The rows come from 4 hidden closed curves, with some noise, and rows from the same curve form a group. Each curve winds through 4 dimensions. The rows are also pushed far along 2 directions, which tell nothing about the answers.
In the rows, 128 means zero.
Some rows, each with its group after it:
[ 93  63 149 104 157 114 142  91 128 128]  q399
[125 102 149  96 131 111 122 105 119 138]  q399
[144 152 139 144 126 134 126 112 116 130]  q303
[135 175 107 190 104 152 119 137 128 121]  q303
[146 174 133 158 107  87 116 157 130 148]  q500
[130 142  91 136  97 183 134 144 150 112]  q303
[135 119 127 107 155 154 128 130 116 114]  q500
[128 128 146 136 122 112 138  99 125 136]  q465
[131 105 130 104 138 154 147 114 149 136]  q399
[114 116 122 122 108 120 125 134 129 125]  q465
[123 116 122 115 127 146 110 112 118 128]  q399
[133 107 144  97 136 133 145  93 130 135]  q465
[159 115 117  73 135 205 148 110 153 127]  q303
[135 148 119 146  93 154 134 115 135 126]  q303
[105 145 144 174 102  53 108 136 100 130]  q465
[131 128 145 129 142 109 135 132 144 145]  q465
[127 114 141 103 156 109 129 144 133 137]  q465
[126 107 162  98 169  86 126 145 128 144]  q399
[126 118 146 120 113 107 144 123 147 145]  q500
[155 115 113  79 147 192 140 119 149 129]  q500
[113 133 130 158 140  96 118 150 121 126]  q465
[117 116 136 132 162 119 134 137 129 121]  q399
[118  90 126  98 175 159 141 118 139 123]  q500
[120 134 156 149 139  68 143 146 125 137]  q399
[145 149 143 137 136 127 126 125 119 134]  q303
[113 110 146 130 143  94 137 126 141 140]  q465
[121 141 108 166 101 155 125 120 142 124]  q399
[129 146 146 137 111 105 124 166 133 128]  q500
[119 134 139 151 126  72 123 110 113 147]  q500
[148 178 139 170 109 113 116 129 109 134]  q303
[138 142 107 140 122 146 124 104 122 130]  q500
[125 137 156 127 110  60 123 145 117 137]  q303

New rows. What belongs after each?
[127 100 127  94 138 154 113 115 138 138]  q399
[100 109 142 131 120  81 129 149 130 126]  q303
[118 101 163 101 145 101 140 150 133 128]  q500
[120 123 107 128 136 141 115 150 129 116]  q465
[124 149 130 145 123  80 109 170 122 136]  q465
[148 139 124 116 138 147 118 146 138 136]  q399
[119 129 117 135 110 134 132 148 140 123]  q303
[132 123 114 114 139 141 118 153 131 123]  q465
[122 111 125 108 134 141 141 143 146 128]  q303
[138 151 113 136 121 130 113 160 132 128]  q465
[123  89 126  98 154 142 144  85 131 130]  q500
[125 122 129 132 132 108 129 101 120 136]  q500
[137 131 113 117 135 144 119 151 133 124]  q465
[153 121 108  86 138 221 137 134 144 108]  q500
[126 119 139 119 131 105 107 136 132 148]  q399
[130 120 114 114 126 158 140 142 151 123]  q303
[ 93  75 153 119 152  94 138 106 131 136]  q399
[115 131 116 147 134 112 111 158 127 122]  q465
[126 134 157 145 157  75 126 129 116 142]  q465
[111 110 129 128 131 116 134 125 139 132]  q465
[121 133 145 143 113 108 127 154 132 126]  q500
[120 114 145 121 128  95 105 129 128 148]  q399
[112 121 117 128 108 119 125 133 131 124]  q465
[112  76 171  77 166 108 145 139 134 125]  q500
[114 124 137 144 128  78 129 110 120 144]  q500
[126 129 125 147 124 142 141 116 120 112]  q399
[137 140 127 132  95 130 119 116 135 139]  q399
[153 177  94 163  67 175 115 127 142 131]  q399
[122 123 106 130 100 162 137 127 138 113]  q303
[122 101 133 110 150 118 135  92 125 136]  q500
[131 117 152 122 134 120 143 105 134 138]  q303
[143 103 108  75 160 193 134 128 147 120]  q465
[117 113 114 113 112 134 128 127 132 121]  q465
[138 148 137 153 125 136 134 120 136 136]  q303
[ 95  68 156 108 165  99 142 108 136 137]  q399
[140 131 138 127 134 151 132 102 115 123]  q303
[125 134 115 131 116 137 114 128 111 116]  q465
[127 152  97 160  85 149 121 138 140 122]  q465
[117 105 154  98 131  91 135 130 117 128]  q303
[132 147 157 149 129  90 124 118 107 137]  q303
[153 155  95 141 114 209 148 127 150 112]  q399
[127  73 141  71 149 152 142  92 144 137]  q399
[135 153 103 148 104 165 103 124 118 121]  q399
[125 141 132 157 124 111 140 130 120 122]  q399
[126 119 127 130 157 140 135 136 131 120]  q399
[164 203  89 175  78 157 112 137 129 134]  q500
[117 109 126 128 133 130 136 121 144 129]  q465
[147 177 122 178  94 146 127 126 137 137]  q303
[136 117 132 106 117 140 121 106 125 134]  q399
[115  76 176  70 176  93 139 142 124 132]  q500
[146 103 111  81 123 206 133  90 138 123]  q399
[131 110 133  98 119 144 125 100 131 136]  q399
[111  93 173 111 157  59 146 129 135 148]  q399
[ 97  66 151  88 149 102 148 115 130 125]  q303
[128 119 123 129 122 154 137  94 128 126]  q465
[104  78 143  80 167 116 137 130 120 116]  q303
[137 122 132 109 146 115 131 117 125 140]  q500
[127 130 136 128 123 105 105 138 134 150]  q399
[122 149 146 163 125  84 139 141 118 126]  q399
[111 123 168 142 122  39 123 135 128 157]  q399
[126 111 123 108 130 149 109 114 135 137]  q399
[144 129 122 103 141 176 131 141 130 115]  q500
[138 166 120 159  74 118 109 129 133 143]  q399
[129 128 147 119 148 105 124 123 112 133]  q465
[131 135 108 125 107 155 123 145 123 108]  q303
[140 149 128 135  92 126 110 119 120 135]  q399
[123 125 144 139 124 108 134 102 122 136]  q465
[125 108 166 100 168  70 123 147 127 152]  q399
